There are 4 nested groupings, the coarsest first. Each group lies inside one group of the grouping before and may be the whole of it. The rows also spread widely along 17 directions, which tell nothing about the answers.
(in the rows, 128 means zero)
Known rows, each followed by its group in each grouping:
[138 116 120 119 105 158 158 129 155 121 124 149 147 104 137 120 162 143
 111 133 141 148 146 100 125 124 138 144 131 111 137 126 198 119 181] => fovo q_864 q_879 Nat
[127 133 123 120 146 111 154  75 116 123 110 113 102 108 109 140 152 154
 129  91 148 154 123 103  88 124 124 115 111 130 136 106 147 142  83] => sugo q_735 q_440 Ves
[119  86 127 134 156 161 111  88 110 138 121 109 148 154 100 144 158 116
 143  81 118  93 149 122 121 134 146  69  77 145 130 132 108  94  94] => sugo q_735 q_807 bazo
[ 97 136  97 111 171 119 142 190 125 104 171 144 117 143 184 120  77  80
 174 150 107 188 106 112 187 121 149 140  85 193  84 111 114 170 178] => sugo q_735 q_440 kome
[156  85 148 145 114 162 140  53 132 132 103 120 101 108  93 126 182 169
 111  76 157 133 152  84  71  80 136 115 129  98 140 125 223 124 112] => Puf q_118 q_970 fisag
[ 71 115 112 132 168  83  61 136  70  63 119 146  98 112  61 132 101 105
 192  63 131 129 138 114 181 110 146 129 103 120 166 109 152 109 103] => fovo q_333 q_63 komud
[ 86 122 118 153  90 158 213 136 151 143 150 151 132 146 214 115 153 129
 105 132 140 163 131 141 151 192 124 144 153 130 127  89 106 169 163] => sugo q_735 q_807 padat
[ 72 114 139 125 167 142 156  85 105  88 118 101 113 147 113 128 171 150
 131 118 151 138 124 147  74 187 135  72 118 117  98  46 138 130 129] => Puf q_693 q_469 Beza
[ 98 117 100 106 160 125  76 160  86  99 115  98 128 126  92 131 119 137
 142 146 145 143 123 163 135 113 150  92 128  97 142 103 138  90 163] => mos q_776 q_275 rati
[121  93 105 123 163 102 122 141  93 153  81 102 116  55 164 178  46 143
 175 134 104 121 107 105 164 149 153 160  68 121 132 162  85 207 110] => fovo q_333 q_294 rab
[125 131 101 104 147 135  81 175  89 111 119 140 135 162 130 142 130 146
 145 129 116 121 119 172 104 142  85 114  93 141 130 117 117 156 115] => sugo q_215 q_515 bes
[114 112  93  69 131 154 170 161 175 114 129 104 173  93 161 138 119 165
  93 117 168 146 161 127 130 124 107 147 108 101 176 121 148 102 170] => sugo q_735 q_747 zul
[149  98  95 101  63 141 139 157 142 134 105 152 195 118 158 174 108 156
 132 145  77  92 110 121 186 131 148 156 144  81 158 162 104  67 217] => Puf q_693 q_469 tov
[108 136 132 134 133 117 130 149 125  93 137 156 112 159 109 120 140  90
 143  83 135 154 129 125 159 107 113 121 126 155 141 104 118 106 133] => fovo q_15 q_789 sivag
[165 130 140 158 136 140 126 180 140 121  79 210 121 199 144 144 141 100
 135  85  92 107 105  85 140 127 108 123 111 170  87 146  84 162 142] => mos q_776 q_604 rilif
[142 135 149  83 105 125  29 125 128 132 167  55 154 109 124 149 103 119
 155 157 116  97 120 124 143 120 148 146 141 151 138 148 165  62 156] => mos q_669 q_465 muf
[103 116  62 152  96 133 108 180 126 128  87 198 172 123 170 132 134 162
 110  85 126 102 135 138 158 126 126 176 158  66 193 185 136 131 138] => mos q_616 q_718 tikil
[ 92  99 129 130 143 176 107 151 123 135 135  98 120 120 146 125 130 106
 136 141 161 145 149 151 151 158 133 105  97 121 134 122 118 141 153] => mos q_776 q_806 desam
[123 150  86 126 142 143 127 176 144 162 160 143 190 119 177  91  97 124
  86 164 122 109 164 147 144 124 140 129 152 153  99 196 110 117 129] => mos q_776 q_275 Nemu
[152 167 175 158 118  97  90 104 115 142 117 117  71 151 123 141 144  94
 160 116 129 142  90 104 119 134 115 134 119 186 103 118 112 157  77] => mos q_707 q_217 tibu
[124 105 118 125 151 121 113 155  75 155  91  83 141 146  99 136 120 150
 134 122 141 120 140 192 131 135 106  88  91 131 134 102  67 114  79] => mos q_669 q_465 babo
[122 119  92 118 120 114 201 154 135 105 137 170 105 132 201 144  78 145
 130  99  78 172  89  97 162  91 136 165 192 134 114 131 109 170 199] => mos q_776 q_806 vekin
[151 136 113 140  88 113 174 153 129 124 122 177 143 147 142 109 153 149
 118 110 120 154 128 114 130  92 114 169 160 145 125 105 178 124 148] => fovo q_15 q_789 Nitoz
[140 121 133 132 170 118 110 101 122 173  97  51 178 141 146 136 127 155
  98 123 122  72 112 137  75 126 173  92 141 150 107 139  98  88  81] => mos q_616 q_718 rezi
[118 173 128 110 160  84 105 158 112  91 115 143  88 101  64 125  79  92
 140 140 143 150 131 128 166 132 114 107 113 136 119 132  74 129 106] => fovo q_15 q_530 pida
[157 102 159 133 134 105 107 141 112 138 107  75 131 142 109 117 124 145
 125 121 143 128 124 132 130  77 142 129 137 152 132  85 162  95 123] => fovo q_864 q_879 Noto
[160 147 129  91 171 126  85 146 123 152 204  77 119 107 118  90  62  99
 124 156 135 153 164 136 140  50 118 119 103 212  98 172 151 135  84] => sugo q_215 q_394 vukod
[131 119 171  89 114 141 118 143 149  94 105 106 147 179 128 163 134 161
 107  53 127  60 154 149  90 175  40 126 148 141 147  94  84 106 100] => mos q_707 q_217 Kiz
[105 130 137 119  85 134  80 115  83 107 155 136 155 150 107 120 138 163
 124 141  92  63 157 180 103 196 105 120 200 114 121 100 158 105 118] => fovo q_333 q_904 gak
[ 73 159  93 113 162 114 100 123 112  99 163 124 113 131 149 121 121 136
 118 110 141 145 119 163  97 135 112 105 155 133 148 134 115 146  94] => sugo q_735 q_747 gov
[131 152 104 123 100 111 158 146  99 138 139 158 127 108 133 112  99 153
 115 156 109 141 145 158 130 147  95 146 159 134 107 136 116 167 104] => fovo q_15 q_789 sivag
[157  90 132 145 155 173 141 159 125 168  66 125 152 150 146 135 138 138
 106 157 132 100 126 126 123 159 153  96  86 122  95 119 103 160 151] => sugo q_215 q_394 vukod
[120 125 121 120 119 127 142 146 136 133 176 124 151 130 141  91 100 124
 118  98 128 137 178 126 161  93 113 156 145 173 122 136 159 107 108] => mos q_616 q_718 rezi
[140  94 159 130 139 168 124 103 152 123 129  97 130 165 155 141 159 125
 118 103 118 112 107  93  99 107 167 101 161 148 108 111 158  99 188] => mos q_776 q_806 desam
[126  84 128 125 136 163  91 181 113 121 123 142 144 156 123 111 104 144
 112  98 128  93 172 152 146 113 106 124 140 127 125 136 144 130 137] => mos q_669 q_465 muf
[111 111 100 115 164 149 114 178 121 120 104 145 169 120 127 128 110 134
 113 131 134  98 160 149 135 152 128 110 100 115 129 144 111 130 134] => fovo q_333 q_63 komud
[165 161 111 183  62 107 172  83  79 191 108 179 147 110  89  99 174 137
 124 180 104 136 138 127 132 153 152 125 144 131  87 140 141 123  80] => fovo q_15 q_789 sivag
[130  65  87  81 145 118 203 138  87 118 133  99 153  92 100 126  72 178
 136 106  99 155 169 139 163  62 132 123 119 124 134  99 144  95 147] => fovo q_864 q_879 Noto
[157  93 151 127 125 141 104  93 100 153 110  79 130 147 136 159 126 153
 134 138  87  92  88 123  99 124 171  99 165 133  96 120 126 115 156] => mos q_669 q_465 muf
[147 184 142 105 114 117 109 128 149 120 169 142 104 140 148 151 116  74
 148 146  93 151  85 112 133 128 114 125 137 187 107 161  82 133 145] => fovo q_15 q_789 Nitoz
[151 141 118 131 112 103 108 128 108 153  89 117 126 107 106 151 121 135
 139 132 126 127 113 126 144 123 128 128 119 119 143 151  92 111 102] => mos q_776 q_806 desam
[136 142 114 106  85 146 140 142 135 114  99 178 159 118  87 139 147 134
 132 132 120 116 165 111 150 181 102 135 105 103 125 132 130 101 140] => mos q_616 q_718 rezi
[124  93  94 120 146 135  49 193  69 118 160 126 109 163 135 132 106 114
 174 103 107 161 110 185 147  36 103 123 104 161 158 140 141 146 137] => fovo q_15 q_789 Nitoz
[121 126 153 130 128 142 102  99 134  97 137 152  91 150 105 140 118 113
 114  91 110 101 122 124 128 129 118  87 171 120 123 154  92 119 130] => Puf q_693 q_469 Beza
[ 71 126 143 151 209 144  97 119 108 103 139 129 103 151  96  92 102  88
 115  99 139 103 162 137 127 158 151  54 136 149  77 133  89 143  82] => mos q_616 q_718 rezi
[133 138 137 125  96 160  95 151 138 111 135 165 122 140 103 103 141 131
 102 129 144 122 167 136 129 139  97 131 158 114 126 137 172 126 138] => mos q_616 q_718 rezi
[151 151 162 149  80 144 116 111 148 175 112 121 121 113 127 118 132 138
  66 167 161  99 150 151 125 187 108 114 175  99 135 156  89 139  92] => sugo q_735 q_440 kome
[146  92 166 132 116 169 136 152 139 145 131 117 125 140 117 113 123 112
 108 121 147 127 175 145 159 128  96 109 112 145 130 122 113 129 130] => fovo q_864 q_879 Noto
[179 129 122 168 153 146 201  75 134 206 103 115 121 141 138 112 176 133
  78 138 144 163 112 117  76  83 165  66 113 161  88 142 104 145  84] => sugo q_735 q_807 padat
[141 127 126 130  79 124 129 146  98 142 125 133 140 122 105 106 109 157
 122 177 123 123 154 164 150 141 118 132 155 108 109 110 138 111 131] => Puf q_118 q_970 fisag
[134 141  82 127 131 118  85 130  82 165 138 134 135  63  71  96  89 141
 119 168 147 132 185 152 155 108 127 117 101 113 136 193 149 130  56] => sugo q_735 q_747 gov
[166 159  76 119  78  97 168 182 125 129 116 210 117 125 130 119 108 163
  98 117 123 178 130 141 159  75  71 169 163 112 159 154 121 150 120] => sugo q_735 q_440 Ves

New rows. What belongs after each?
[102 148  85 123 131 122 167 128 139 146 134 119 162 112 181 131 152 142
 120 111 143 153 130 132 115 134 122 141 116 142 146 142 114 121 109] => mos q_776 q_275 Nemu
[102 138  89 134 117 150 140 166 134 112 115 183 159 141 146 112 165 139
 118 132 145 137 146 146 122 153 111 129 110 106 130 127 142 128 143] => Puf q_118 q_970 fisag
[121  68 107 152 148 169 148 128 104 153  75 113 151 140 127 135 174 151
 124 107 149 130 139 136 121 120 158  89  93  96 140 107 135 112 148] => mos q_776 q_275 Nemu
[108 163 170 116 165 100 115  77 179 124 130  63 143 108 184 135  90 149
  77  94 133  54 118  86  66 180 149 141 205 154 104 152 109 130  77] => mos q_616 q_718 rezi
[143 112 119 136 120 131 104 150  94 148 103 143 117 117 135 138  90 152
 131 135 112 106 133 140 144 146 109 138 121 117 128 152 106 182 105] => sugo q_215 q_515 bes
[160 153 138  92 132 138 122 136 166 124 141 130 130 122 148 149 126 118
 117 113 126 130 128 108  96 122  87 136 110 171 128 159 122 145 119] => fovo q_333 q_63 komud
[ 66 177 108 118 131 110  87 149 112  94 193 136 112 122 155  98 112 121
 136 120 140 149 147 159 126 155  90 151 162 156 131 134 147 153  95] => mos q_776 q_604 rilif
[ 99 168 170 102 115 161  64 111 177  85 173 164 130 121 113 149 141  45
 158  90 120  83 173  86 154 223  76 123  76 173 135 184  94 116 102] => fovo q_864 q_879 Noto
[110 167 133 142 102 119 173 127 146 127 118 188 114 115 109 118 110 112
  96 114 140 121 167 137 168 191  77 117 134 117 123 159  36 140  73] => Puf q_693 q_469 Beza
[137 170  84 111 108  52 138 168 119  92 123 163  95 144 164 158 111 128
 171 120  99 211  32  99 169  60 143 181 156 144 156 100 133 130 186] => sugo q_735 q_440 Ves
[ 84 149 108  86 147 154 113  97 119  83 160 105 151 144  95 135 204 118
 150 123 140 151 134 143  80 157 128  72 101 134 132  87 161  59 148] => mos q_776 q_604 rilif
[ 95 128  92 121 150 104  81 129  74 131 168  92  80 107 146 131  87 142
 145  95 129 168 114 180 123  70 101 126 150 138 170 161 110 166  73] => mos q_776 q_604 rilif
[142 149  98 109 133 107 135 119  99 165  99 113 173  96  86 124 109 169
 106 123 128  93 180 159 106 151  90 113  98 132 122 164  86 112  17] => mos q_616 q_718 rezi
[149 192 124 120 126  90 171 112 152 145  85 100 129 127 174 155 197 152
 130 149 158 184  55  99  54 154 129 151 105 159 114  82 139 143 125] => mos q_669 q_465 babo
[143  59 149 125 109 145  89 123  74 152 100  93 168 131 106 153  63 163
 138 141  67  18 155 144 176 178 158 111 156 101 114 129  91 103 135] => sugo q_215 q_394 vukod
[119 146 110 152 124  96  41 153  90 126 119 155 116 106 126 135 109 111
 168 134 118 121 106 123 158 125 146 160 121 130 149 166 147 154 110] => fovo q_333 q_63 komud
[144 138  97 114 113  88 170 156  98 137 122 117 138 133 152 121 121 181
 137 158 122 177 101 155 115  95 114 160 127 149 108  79 160 139 131] => Puf q_693 q_469 Beza
[122 167 124 113 150  97  48 140 136 118 157  86 153 168 183 141 127 123
 123 130 112 101  63 140  97 105 155 129 177 168 143 138 125  90 140] => sugo q_215 q_515 bes
[136 109 142  94 145 136 130 130 157 123 109  74 187 136 171 152 104 164
  97 133 109  57 115 107 109 158 167 129 168 126 119 110 126  88 176] => sugo q_215 q_394 vukod
[184 117 136 127 102 112 166 151 120 141  96 159 175 151  78 105 116 157
 106 114 110  88 180 104 161 112 112 141 130 152  98 105 144  81 108] => sugo q_215 q_515 bes
[138 163 106 109 122 138 169 131 155 140 125 165 133 104 128 142 138 110
 109 117 134 149 148 127 126 143  84 115  92 139 144 171  72 138  98] => fovo q_333 q_904 gak
[144  91 155 124 152 141  68 126 112 141 112  63 139 147 165 154 113 149
 140 140 112  81  92 119 100 134 165 126 128 148 112 109 152 140 151] => sugo q_215 q_515 bes
[128  93  95 146 123 156  97 116 115 183 161  94 169 128 168 120 136 127
 121 139 119 122 124 145 145  75 184 114 134 137 151 171 150  92 140] => sugo q_735 q_747 zul
[101 130 128 130 122 158 141 102 155 140 102 136 136  88 140 153 123 124
  99 100 142  87 160 119 137 206 112 107 129  89 152 187  47 135 100] => mos q_776 q_806 desam
[126 115 123  86 145 179 133 154 147 103 128 138 112 113  98 138 137 110
 116 117 158 163 163 147 130 127  78  84  74 113 156 141 104 133 148] => fovo q_864 q_879 Noto
[123 149  96 131 118 107 125 158 120 133 130 142 157 125 154 112 124 141
 135 153 127 140 123 134 134 118 137 152 124 140 114 130 153 121 130] => Puf q_118 q_970 fisag
[114 111 114 112 129 121 119 187  65 104 122 150 132 129  71 102  41 136
 136 185  88 106 169 166 206 160 139 100 168 105  69 105  94 114 167] => mos q_776 q_806 vekin
[101 111 147 121 136 137  95 150 113 103 132  95  97 139 143 131 110 136
 139 156 143 143 104 157 130 146 132 120 138 119 119  82 140 149 172] => Puf q_693 q_469 Beza
[186 139 141 111 125 142 154 140 145 142  83 147 127 152  90 159 133 107
 119 133 109 129 119 105 142 124 114  79 101 141 100 142  48  98 147] => mos q_776 q_275 Nemu
[129 122 146 132 161 134 106 145 133 135  92  90 103 120 112 128 119 124
 108 154 178 145 112 144 128 117 144  92 105 109 130 117 106 126 138] => Puf q_693 q_469 Beza
[122 121 135 146 138  81 104 124 111 134 127  91 155 155 184 141 105 128
 163 130  87  98  71  90 149 128 202 156 158 175  99  97 142 108 149] => sugo q_735 q_440 kome
[144 125 159 138 125 127 206  94 189 131 124 121 120 111 171 125 153 127
 109  73 154 152 131  45 111 104 138 169 135 171 122 110 178 142 138] => fovo q_15 q_530 pida
[154 145 107 136 114 125 183  97 108 187 136 110 125  86 113 108 157 125
 138 162 158 198 150 120 137 112 131 130  60 158 121 120 155 141  82] => sugo q_215 q_394 vukod
[178 148 170 121 130  87 150  80 147 127 106 113  86 131 117 154 101 134
 128  84 107 122  99  71 100  95 115 126 144 169  99 133  95 133  82] => Puf q_118 q_970 fisag
[131 157 135 144 105 132 148 120 166 160 123 134 184 115 154 102 164 136
  87 120 164  91 176 106 122 182 116 160 121 148 136 142 150 114  76] => sugo q_215 q_394 vukod
[109 150 114 135  63 127 119 104 124 118 136 165 111  79 107 131 175 110
 173 141 157 179 144  91 173 173 125 170  86 103 166 119 196 130 138] => sugo q_735 q_440 kome
[ 51 112 118 123 120 183 129 137 123  89 192 146 122 150 163 117 170  98
 150 110 138 159 156 166 136 180 104 115 119 137 146  87 156 144 167] => fovo q_333 q_904 gak
[124 130 164 115 164 131 101 124 147 115 103 107 100 100  82 147  90  96
 104 103 160 104 149 122 147 144 119  83 121 112 152 154  54 116 102] => fovo q_333 q_63 komud
[140 146 124 119 120 116  69 177 110  99 121 152 129 178 130 125 122 154
 110 129 116 104 107 162 112 119 100 130 182 127 135 114 137 128 141] => sugo q_215 q_515 bes
[164 135 136 167 127 133 124 150 132 162 114 144 130 195 127 104 178 106
 102 103 145 149 112 138 126  62 130 102 137 171 120 128 122  97 116] => mos q_669 q_465 muf
[125 107 143 126 147 148 127 143 126 130 130 125  75  99  99 143 110  62
 177 120 151 187 143 104 195 114 123 114  33 152 139 125 107 155 138] => fovo q_333 q_904 gak
[ 95 100 132 134  87 160 144 157 124 114 146 131 127 160 172 122 150 140
 133 107 137 146 143 154 150 155  99 150 157 125 145  80 146 136 172] => mos q_776 q_806 desam
[173 183 131 102  93  86 108 157 131 133 127 122 137 104  97 124 132 127
 137 183 145 165 119 120 138 109 119 163 120 153 129 109 173  94 136] => fovo q_333 q_63 komud
[110  78  75 130  99 165  86 187  78 130 148 164 174 144 140 101 122 163
 134 143 111 111 170 179 163 118 128 143 140 103 142 131 195 126 161] => sugo q_735 q_440 Ves
[ 75  71 121 152 136 190 178  93 118 162 118  76 129 153 198 166 204 118
 153 107 143 166  93 156 114 180 159  81  78 121 148  83  78 142 166] => mos q_669 q_465 babo
[120 177 125 136 105 126 124 128 127 120 138 163 130 130  79 100 167  98
 106 149 153 147 149 148 137 145 117  99 145 123 132 130 122  85 117] => fovo q_15 q_789 sivag
[132 148 124 115 132 107 112 158 115 164 124  77 158 125 175 124  60 173
  69 177 115  76 121 195 107 151 124 120 214 125 107 153  55 132 104] => mos q_707 q_217 tibu
[151 160 119  90 104 143  97 123 167 118 118 126 166 128 131 170 191 119
 143 117 130 126 108  90 100 134 117 135  90 139 158 150 151  68 158] => mos q_776 q_604 rilif
[ 97 120 158 102 167 127 109 148 163  97 113  72 128 109 124 129 107 119
 124 106 191 119 156 101 143 161 129 135  90 137 146  84 138 112 127] => sugo q_735 q_807 padat
[121 106 141 142 155 147 119 126 136 122 126 128 135 156 102 101 138 121
 103  66 155 104 177 133 121  93 109  92 116 145 130 135 125  96  79] => Puf q_118 q_970 fisag
[123 143 110 124 187  94 114 165 117 113 130 127 137 147 170 125  97 121
 144 109 107 127  96 112 107  97 141 143 119 194  92 132 130 159 114] => fovo q_15 q_789 sivag
[204 158 184 154 167  80 138 112 133 157  59 101  71 141 106 138 116 121
 123 134 133 144  72  59  96  93 156 111 124 184  56 108 108 161  98] => mos q_776 q_604 rilif
[100 175 108 116  86 137 111 107 120 103 172 166 101 126 126 131 152 110
 140 137 112 164 118 142 127 160 107 121 164 119 135 146 131 133 140] => mos q_616 q_718 rezi
[161 113 100 122  85 199 115 169 132 127 122 205 122 155 119 135 186 124
 128 132 124 164 136 135 129 104  95 117 105 107 138 156 168 142 195] => mos q_669 q_465 babo
[176 165 139 105  79 144  76 158 190 159 144 142 169 105 141 133 115 108
  97 116 139  85 174 106 153 123  73 171 125 155 160 230 114  91  97] => mos q_776 q_806 desam
[119 120  98 102 127 118 116 102 104 109 137 122 101 106 104 161 115 125
 151  90 113 154 110 126 156  86 133 112 127 104 186 147 107 105 135] => sugo q_215 q_394 vukod
[120 180  84 105 141 137 145 132 162 121 139 156 159  98 135 112 173 128
  87 136 162 161 145 133  88 125 109 114 113 127 149 171 145 113 115] => fovo q_864 q_879 Noto
[112 131 113 119 131 145 171 104 133  93 139 178  92 101 104 127 134 116
 121 116 126 169 140 103 136 124 133 106 144 105 127 133 144 144 162] => fovo q_333 q_294 rab
[151 129 133 107 132 123  80 105 125 156 140  59 128  89 148 148  91 136
 132 165 114 119 100 113 119 103 171 129 155 137 118 166 141 112 146] => mos q_776 q_806 vekin
[ 94 111 160 158 121 178  67 105 152 139 128  98  88 112 147 147 159  72
 144 132 177 142 112 124 150 157 157  98  92  97 168 151 109 132 154] => Puf q_118 q_970 fisag
[155 128 119 119 159 126 136 107 137 127 118 148 104 126 104 151 125  95
 151  84 118 154 119  67 142  78 134 105  67 167 125 161 111 130 111] => sugo q_735 q_747 gov
[127 149 108 140 138 103  70 186 120 136 149 129 130 136 167 104 100 110
 143 162 135 151 104 124 160  93 158 164 129 169 118 135 170 144 143] => sugo q_735 q_807 padat
[155 141 152 133 111  83 127  86 107 117  70 129 128 147 134 165 142 192
 135  84  89  71  96  84  60 173 114 154 177 140  98  98 142 147  87] => mos q_776 q_275 rati
[145 158 136  99 135 136 130  92 156 157 166  71 148  89 125 117 127 113
 103 171 151 139 143 114 119 123 152 109 120 155 120 147 140  86 122] => sugo q_215 q_515 bes
[146  96 152 182 123 163 107 137 134 135  93 164 102 173 149 126 167 109
 136 110 132 129 102  95 126 107 156 119 118 131 107 124 159 156 164] => Puf q_118 q_970 fisag
[130 101 129 115 118 137 110 129 131 120 106 129 120 110 129 172  97 121
 150  94 106 108 123  94 171 130 133 133 125 108 152 160  93 118 158] => mos q_776 q_275 Nemu
